The same things were measured in two ways. Each way mixes the same 11 hidden numbers, adds some noise and spreads widely along 6 directions of its own, which tell nothing about the thing.
In the rows, 128 means zero.
Some things both ways: the first way, then the second way.
[165  81 197 143 164 135 101 202  67 181  96  89  96 202 112 150 177 193
 207 211 125 138 166 125 165 110  87]
[133 153 166 146 110 120 173 119 123 148 120 154  99 145 106 104 169 159
 169 109 149 153 147 122  85 149 139]

[151 127 184 127 157 133 131 133  85 152  51 124  83 149 144 151 136 163
 119 127 116 118 119 112 134 120  85]
[ 64 165 139 123 124 155 134 125 150 116 102 125 110 103  93 125 116 129
 127 111 134 118  73 107 168 139 105]

[139 125 128 127  89  94 147 107 109 134  98 150 100 101 167 124 138 125
 103  96 153 125 119  89 153 147 107]
[179 110 121 124 173  88 116 120 181 199 183 213 151 157 102  98 133 110
  97 105 108 107 106 131 127 122 183]

[126 116 120 135 103 138 126 160 112 160  84 114 122 129 134 158 130 146
 180 191 131 128 130 124 158 121 129]
[111 146 136 163 102 104 131 144  99 125 108 102 113 145 134 113 175 108
 131 155 146 151 109  99  98 113  73]

[ 99 176 140 172 164 148 175 109 162  99 140 126 162 126 141  98 115 157
  45 134 139 160 140 136 111 139 112]
[127 165 127 121 133 152 136 122 119 141 114 158 119 117  85 128 130 159
 145  87 125 117 140 126 159 144 169]

[111 116 113 122  98 130 160 106 144 137 106 160 160 118 149 127 131 138
  90 104 152 131 117 110 151 143 124]
[164 101 121  99 159 142 129 117 167 192 163 229 120 114 109 105 116 141
 132 100 115 101  94 163 140 168 215]

[144 104 147 140 151  99 107 109  72 145 110 103  84 144  78 107 160 136
 167  96 100 103 173 107 149 117 111]
[190 125 147 164 133 140 147 105  99 121 157 143 134 119 113 144 137 124
 123 137 116 156 208 152 129 117 164]

[112 127  78 174 199 169 166  90 170  79 203 102 187 121  66  97 117 104
 123  81 147 109 139 152  73 119 118]
[ 94 174 104 121 100 134 110 131 105  78  79 126  94  69 100 113 151 170
 165 104 124 128  91 160 156 124  75]

[114 116  67 133 117 155 124 116 146 124 187 107 179 145 105 149 132 113
 162 151 163 103 149 136 123 122 127]
[146 135 121 163 114 117 126 127 107 137 126 142 110 156 119 108 155 111
 142 116 137 157 150 106 122 127 123]

[151 137 149 122 103  91 141 124 132 149 112 152 134 168 121  96 138 140
  89 136 114 140 137 129 139 164 153]
[144 105 120 101 117 134  92 146  83  78 110 157 125  82 162 138 141 164
 119 120 114 101 126 167 125 117 139]

[124 126 121 128  71 105 148 144 113 189  58 140 105 143 140 139 146 146
 133 167 130 107 133 119 175 148 143]
[156 149 156 164 106 122 150 100  56 126 131 133 122 124 119 118 199 151
 142 129 122 160 168 133  91 139 147]

[152 137 154 145 142  89 120  58 159  57 137 162 116  70 122  78 122  84
  52  31 132 126  83  93 149 156 130]
[ 84 113 113  76 120 151 129 139 119  69 117  81 154 108 194 144  81 156
 137 142 127 110  99 129 129 115  72]

[146 100 146 119 146 123  93 110 117  95 177 116 154 138 142 147 142 127
 139 132 156 153 152  99 128 119  92]
[141 127 109 101 131 139 136 149 134  94 115  97 111 159 148 119  92 126
 140 116 176 129 159 107 112 110  84]

[ 98  99 127 137 140 157 156 158 125 164  93  88 169 119 149 136 150 177
 147 151 146 135 155 106 147 118  91]
[145 158 145 147 142 138 140  97 143 134 140 100 126  85  83 117 142 125
 114 121 115 145 122 155 139 140 132]

[149  95 153 168 131 124 109 149  78 147 101 115  75 151 114 152 155 142
 197 173 141 109 147 128 162 110 111]
[136 180 147 154 120 133 135 106  70  79 122 105 113  96  98 126 162 150
 131 112 130 147 147 130 144 138 138]

[102 137  75 126  96 126 120  97 148  99 169 117 147 110 138 126 121 107
 124 126 150 119 151 107 116 132 127]
[129 126  84 103 136 111 117 146 143 132 121 121 123 139 140 116 108 117
 138 139 135 124 111 123 135  92  83]

[135 139 159  95 119  87 102 125 127 158  78  96 134 150 137 148 129 123
 103 167  93 130 165 112 122 142 144]
[152 137 146 137 128 146 131 106  69  48 124 100  87  91 122 168 128 124
 105 155 145 141 198 156 142 122 162]

[141 129 108 131 100  88 143  98 116 131 117 122 116 117 127 130 122  84
 102  98 132 102 141 130 101 140 147]
[138 141 114 131 135 115 108 129 122 111 131 126 133 139 127 132 132 120
 106 126 131 125 140 122 130 114 127]

[108 151 100 106  62 141 142 131 155 119 134 119 183 111 180 124 111 128
  37 107 148 139 102 133 123 146 145]
[125 143 125 132 137 139  90 118 103  72 128 110 152 104 102 152 108 145
 109  76  97 108 150 135 192 131 148]

[119 111 119 100  64 133 107 163  89 172  96 101 134 146 165 151 151 166
 137 159 140 136 136 119 167 126 124]
[133  92 105 116 137  90 109 145 194 203 138 198 136 159 136 111 127 115
 126 116 101 116 100 127 117 110 145]

[159 108 118 155 135  79 104  70 163  75 208 133 147 140  56  67 136  61
 119  72 120  90 152 132 108 152 172]
[162  94 119 154 124  79  91 143 134 146 139 168 126 157 134 124 149 114
 124 109 105 133 150 136 122 118 157]

[147 135 165 153 180 115 129 137 157 104 181 114 148 184 122  80 152 158
 122 179 139 175 172 122  98 161 110]
[167 130 119 107 149 120 117 137 104 110 138 130 141 130 128 128 128 139
 110 124 139 103 146 137 121 111 132]

[150 120 165 119 109 137  86 170  88 172  92  74 134 169 163 174 157 168
 156 206 138 130 144 128 162 125 113]
[107 124 120 103 110  79  83 139 115  70  87 138  89  73 140 132 161 150
 108 126 105 115 106 160 125  79 108]

[ 99 138 125 117 122 126 154 142 179 119 129  97 186 117 144  95 116 134
  46 118 118 149 141 123  96 146 139]
[187  67 131 135 150  95  97 159 126 113 164  97 173 139 168 152 107  99
  91 163 116 111 152 154 114  95 113]

[144 128 149 149 156 108 113 108 148  71 205 110 166 122 123  47 151 142
 100  91 137 179 148 103 130 157 115]
[151 128 111  95 147 127 120 128 144 116 136 128 163 127 128 136  99 159
 125  97 112 106 159 147 135 104 126]

[129 147 132 158  93 101 152  90 111 133  45 141 104  76 153 137 106 108
 117 121 115 111 120 116 143 134 144]
[125 123 143 138 144 116 144 140 137 182 139 127 133 174 130 130 138  85
  97 166 149 123 119  83 104 116 135]

[137 117 133 122  79 105 116  99 123 115  81 156  97 104 151 152 118  91
  82  95 141 109  85 126 144 134 153]
[161  95 122 122 148 111  84 130  91  88 157 163 137 110 140 146 120 126
  97 127 109  98 124 156 160 131 177]

[110 124 171 119 104  95 134 116 100 154   4 129  73  85 160 143 128 132
  61  92 105 119 111 101 165 125 129]
[135 131 147 141 128 141 157 105 113 129 143 110 133 127 128 149 127 132
 134 148 123 147 164 140 122 143 149]

[119 124 138 108 112 118 111 116 158 118  92 127 145 122 148  97 129 140
 120 136 109 150 127  99 126 158 144]
[127 141 119 114 139 107 112 107 113 127 123 148 101  89  70 131 146 135
 126 126 111 102 107 173 160 126 138]

[136  70 139 129 136 119 142 134 115 129 116 129 142 117 134 129 146 130
 129  97 154 155 120 119 133 128 117]
[221 130 146 148 138 144 130 108  43  57 167  91 158 123 130 137 147 152
 116 125 149 132 218 171  96 142 135]

Other things, the second way, with their names:
k897: [174 127 129 125 154 152 137 103 118 129 164 114 144 102 122 123 118 126
 112 130 122 131 137 154 135 144 152]
k183: [154 139 145 132 144 127 131  99  88 106 149 144 120 107  88 139 139 140
 120 119 121 117 150 155 152 144 174]
k612: [109 107 144  93 145 138 141 131 159 127 135 109 133  97 164 147  96 124
  97 163 122 114  98 132 123 111 134]
k961: [141 112 142 147 139  75 100 134 178 179 148 213 120 155 119 107 163 115
  99  99 108 122 100 120 113 138 198]
k31: [133 161 114 128 141 117 128 115 150 149 135 148 139 171  93 121 132 131
 122  97 136 122 154 112 127 130 140]
k664: [129 119 142 135 142  99 130 154 142 152 141 156 127 160 110 109 131 110
 129 129 148 106  85 106 126 125 111]
k115: [146  98 148 107 165 128 121 119 157 121 174 140 147  98 141 155  92 132
  95 150 113  99 105 175 143 157 190]
k594: [129 100 145  85 148 183 172 127 147 143 136 111 113 127 147 136  68 131
 140 131 158 117 132 123 126 159 158]
k451: [113 137 137 143 131 115 117 135 148 150 125 145 117 133 113 119 144 112
 112 125 127 125  92 114 132 138 142]
k573: [ 81 161 140 144 129 168 153 103 134 139 135 108 128  88  85 112 111 127
 156 118 117 136  50 123 188 177 112]
k240: [159  99 116 114 135 118 105 123 106 102 144 142 130 110 146 138 124 140
 123 127 114 116 143 167 131 130 152]
k493: [143 125 102 107 113 129 128 149 106 142 104 133 129 146 139 116 145 152
 156 124 142 117 146 135  95 111  92]
k571: [120 146  99 128 137  88  99 122 164 144 147 163 145 163 120 115 131 138
 128  95 112 120 106 126 138 146 152]
k811: [113 135 116 102 124 133 138 126 130 128 122 156  99  98 134 107 128 154
 160 128 133 128  77 146 131 147 129]
k366: [165  98 135 152 137 130 111 148 117 139 143 105 154 152 155 140 135  82
  77 159 133 129 155 111 103 105 122]
k578: [124 138 122 148 111 119 109 130 126 130  97 123 105 126 105 120 159 117
 120 107 121 141 146 122 126 108 110]
k101: [147 153 124 178 117 114 115 129 118 121 120  86 116 151 109 123 155 104
 124 119 137 164 167 113 124 129 115]
k477: [207 120 129 155 161 152 140 137 112 139 178 159 141 146 102 116 100 110
 139 119 151 129 155 132 158 151 160]
k256: [136  90 140 127 142 151 158 137 142 143 176 155 164 156 183 151  75 120
 135 166 131 130 131 118 130 146 162]
k283: [126 130 138 167 107 147 134 137  90 148 123 104 142 168 125 107 157 108
 140 121 149 141 125  90 104 152  89]
k900: [115 106 114 130 111  95  95 128 115 136 107 144 108 120 141 147 155 119
 116 140  93 129 134 138 130 104 149]
k526: [ 98 119 123  91 135 135 140 133 172 155 121 142 125 136 141 128 100 140
 135 119 127 115 105 117 127 129 136]
k422: [132 112 121  85 123 138 117 131 108  84 111 121 111  62 167 134 127 165
 125 137 116 117 112 172 118 113 127]
k927: [ 80 154 110 109 115  99 128 146 195 165  83 167  71 109  88  89 139 145
 172  99 128 127  54 135 140 121  95]
k242: [107 126 125 127 121 118 129 127 149 156 123 141 130 134 131 120 133 132
 137 116 109 132 106 118 128 130 128]
k397: [156 115 132 110 144 136 156 121 168 168 155 149 121 154 156 119 119 129
 126 144 153 137 138 136  77 156 172]
k394: [ 97 151 120  87 124 136 141  98 136 121 116 129 122  81 122 129 128 183
 155 112 102 123 105 167 134 143 138]
k100: [146 161 125  91 152 117 155 130 153 171 121 193  91 122  71  96 139 158
 152 105 151 103 107 140 126 124 150]
k189: [110 137 139 100 124 124 164 102 118 135 134 182 109 125 134 129 136 170
 158 128 124 128 129 135 116 139 168]
k203: [185 163 143 165 111  75  97 120  32  36  97 112  83  78  75 131 207 150
 119 108 120 144 205 168 131  71 110]
k548: [134 100 127 122 150 148 141 135 165 136 164 128 168 152 152 145  68 110
 122 146 129 119 132 124 139 130 125]
k360: [145 108 100 102 125 134 118 146 112 126 129 160 141 124 154 123 118 157
 156 123 122 110 120 152 126 127 119]
k440: [135 134 132 145 142  78  92 129 132 155 127 147 119 137  89 121 175  91
  74 129 115 111 107 117 128 101 139]
k977: [134  91 140 121 118 132 134 155 101 136 127 135 135 134 137 117 130 139
 160 136 142 104 101 143 107 141  86]
k508: [102 137 129 174  99 130 149 123 108 163 116 106 127 182 117 124 145 101
 157 129 130 166 153  78 128 132  97]
k217: [151  96 133 139 139 101 114 140 108 154 156 142 168 184 151 132 144  97
  91 147 128 112 140  98  99 105 124]
k572: [128 132 116 129 124 123 123 140 130 146 112 121 111 139 119 102 140 114
 132 116 141 133 112 107 121 115  95]
k426: [113 131 123 113 109 160 143 127  97 106 106  95 130 113 146 135 121 155
 155 128 131 132 141 135 123 130  95]
k149: [135 145 103 113 153 107 113 109 170 163 147 188 111 105  82 105 133 138
 134 112 113 111  71 171 154 154 164]
k577: [150 113 135  94 145 191 187 103 125 142 160 157 134 130 154 141  80 153
 154 143 147 131 168 141 118 159 180]
k21: [140 156 131 129 131 170 147  98  53  81 126  51 135 103 106 156 121 138
 130 139 134 133 182 139 153 136 119]
k439: [157 110 170 153 130 139 160 129 102 120 157 143 129 145 128 128 116 136
 155 114 141 139 154 119 132 161 160]
k905: [113 104 105 109 131  90  98 136 173 186 124 182 112 115 127 100 148 118
 122 123  98 112  51 143 127 122 136]
k338: [ 82 120 129 129 131 131 129 140 202 166 130 139 131 152 141 120 100 105
 123 124 128 129  76  98 134 147 126]
k833: [181 100 143 111 141 137 130 126  81  94 148 130 134 109 152 140 126 145
 114 135 132 115 166 157 112 125 158]
k781: [ 93 141 138 144 120 177 126 134 140  72 118  93 128  96 149 146  88 117
 117 125 131 148 117 111 169 141 117]
k472: [ 84 167 110 144 105 155 136 125 154 162  91  96 120 142 111 111 139 117
 142 111 131 155 118  94 128 132  85]
k818: [ 62 155 122 127 108 146 133 113 170 179  96 123 127 134 115 112 149 120
 120 110 113 138  89  94 119 128 100]
k588: [111 145 127  77 145 196 180 101 114 133 139 129 130  93 116 133  89 162
 158 144 145 105 100 149 147 162 133]
k791: [ 88 146 134 166  92 107 107 134 120 122  93 126  95 104 108 110 175 121
 141 119 112 149  82 127 137 130  91]
k119: [138 129 122 113 129 116 139 131 133 139 116 152 100 126 110 115 132 136
 143 118 134 127 137 132 125 104 123]

Some of these things the first way, each followed by its name:
[108 112 119 104 111 172  81 174 120 159 122  90 136 188 131 157 154 179
 174 209 137 127 143 128 154 119 118] | k508
[104 151  92 141 138 131 168 102 186 103 184 128 200 142 114  70 121 132
  80 123 135 154 158 133  87 162 142] | k493
[149 134 143 135  88  92 130 105 120 139  68 138 121 110 158 122 129 124
 133 141 120 127 130 108 143 157 145] | k440
[122 112 104 170 168 164 151  93 148 109 128 115 155 109  80 135 118 100
 134  87 139  73 113 146 118 108 124] | k791
[123 129 144 164 137 125 102  79 126 111  96 105 118 128 112 135 135 105
 107 116 128  82 132 146 133 126 152] | k900
[140 115 145 138 141 140 122 133 136 114 139 132 129 141 104 126 129 130
 116 120 129 110 117 122 144 118 114] | k439
[146 157 109 139  93  76 129  82 138 111 152 127 140 108 114  87 116  94
 123 115 104 111 167 100 124 154 148] | k203
[141 152 150 150 143 109 126  94 127 113  96 123  96 108 130 130 130 110
  81 103 135 105 106 119 146 139 119] | k189
[125 118 135 111 113  85 112 155 170 137 167 114 167 165 115  91 147 135
 131 196 116 169 185 105 133 161 152] | k101
[127 134 112 109  91 118 147 142 152 163 133 115 178 171 141 121 137 140
 101 162 133 119 159 129 113 157 141] | k833
[ 91 124 128  99  75 144 153 180 165 151  59  94 205  66 198 148 109 148
  54 146 136 180  88 125 154 135 150] | k115
[135 124  75 108  58  67 143  62 119 135 115 154 131  88 103  98 119  72
 105  38 108  85 134 103 137 147 166] | k577
[ 99 152 121  97 124 108 163 138 172 126 148 163 131 152 134  90 118 155
  68 149 118 174 156  83 116 153 108] | k477
[155 132 200 163 203 132 136 154 150 127 137 100 151 173 129 129 154 159
  90 181 153 156 135 137 132 145  99] | k961
[129 141 152 112 125 106 137 126 149 140  87 126 119 151 146 117 131 134
  74 136 117 124 133 115 107 156 130] | k183
[150  70  88 144 108  91 133 117 133 141 171 100 188 128  78 116 145  78
 189 121 139 105 173 140 117 136 168] | k397
[119 161  97 160 132 119 190  96 139 120 142 125 149 121 131 104 108 121
 105 118 129 114 172 122  76 139 112] | k100
[177 100 133 148 120  56 110  58 119 109 158 174  87 163  68  73 149  87
 178  90 109  74 178  94 123 158 140] | k572
[110 176 108  93  56  97 189  91 159 169  49 157 172  85 188 107 116 140
  25  92 125 130 107  89 158 180 141] | k818
[131 119 166 128  74  85 130  99  91 142  26 168 103  64 173 131 127 142
 109 107 115 161 106  84 207 136 135] | k366
[151 112 155 138 149 101 119 119 106 109 129 110 116 126 140 116 146 125
 115 108 141 157 135 119 114 140 115] | k31
[141 108 156 121 157 125 144 113 166 109 114 168 137 154  95  69 127 141
 102  86 100 133 112 111 110 155 132] | k977
[144 123 179 157 160 102 120 104 144 114 129 135 136 143 115  92 155 146
 113 137 128 141 150 102 163 152 118] | k422
[108 154 159 111 137 111 142 135 170 117 124 157 124 151 147  82 136 167
  38 141 127 188 125  99 140 165 119] | k360
[144 120 107 145 127  89 141  67 146 110 151 144 131 144  68  67 133  88
 111  57 106  76 155 126  99 154 157] | k426
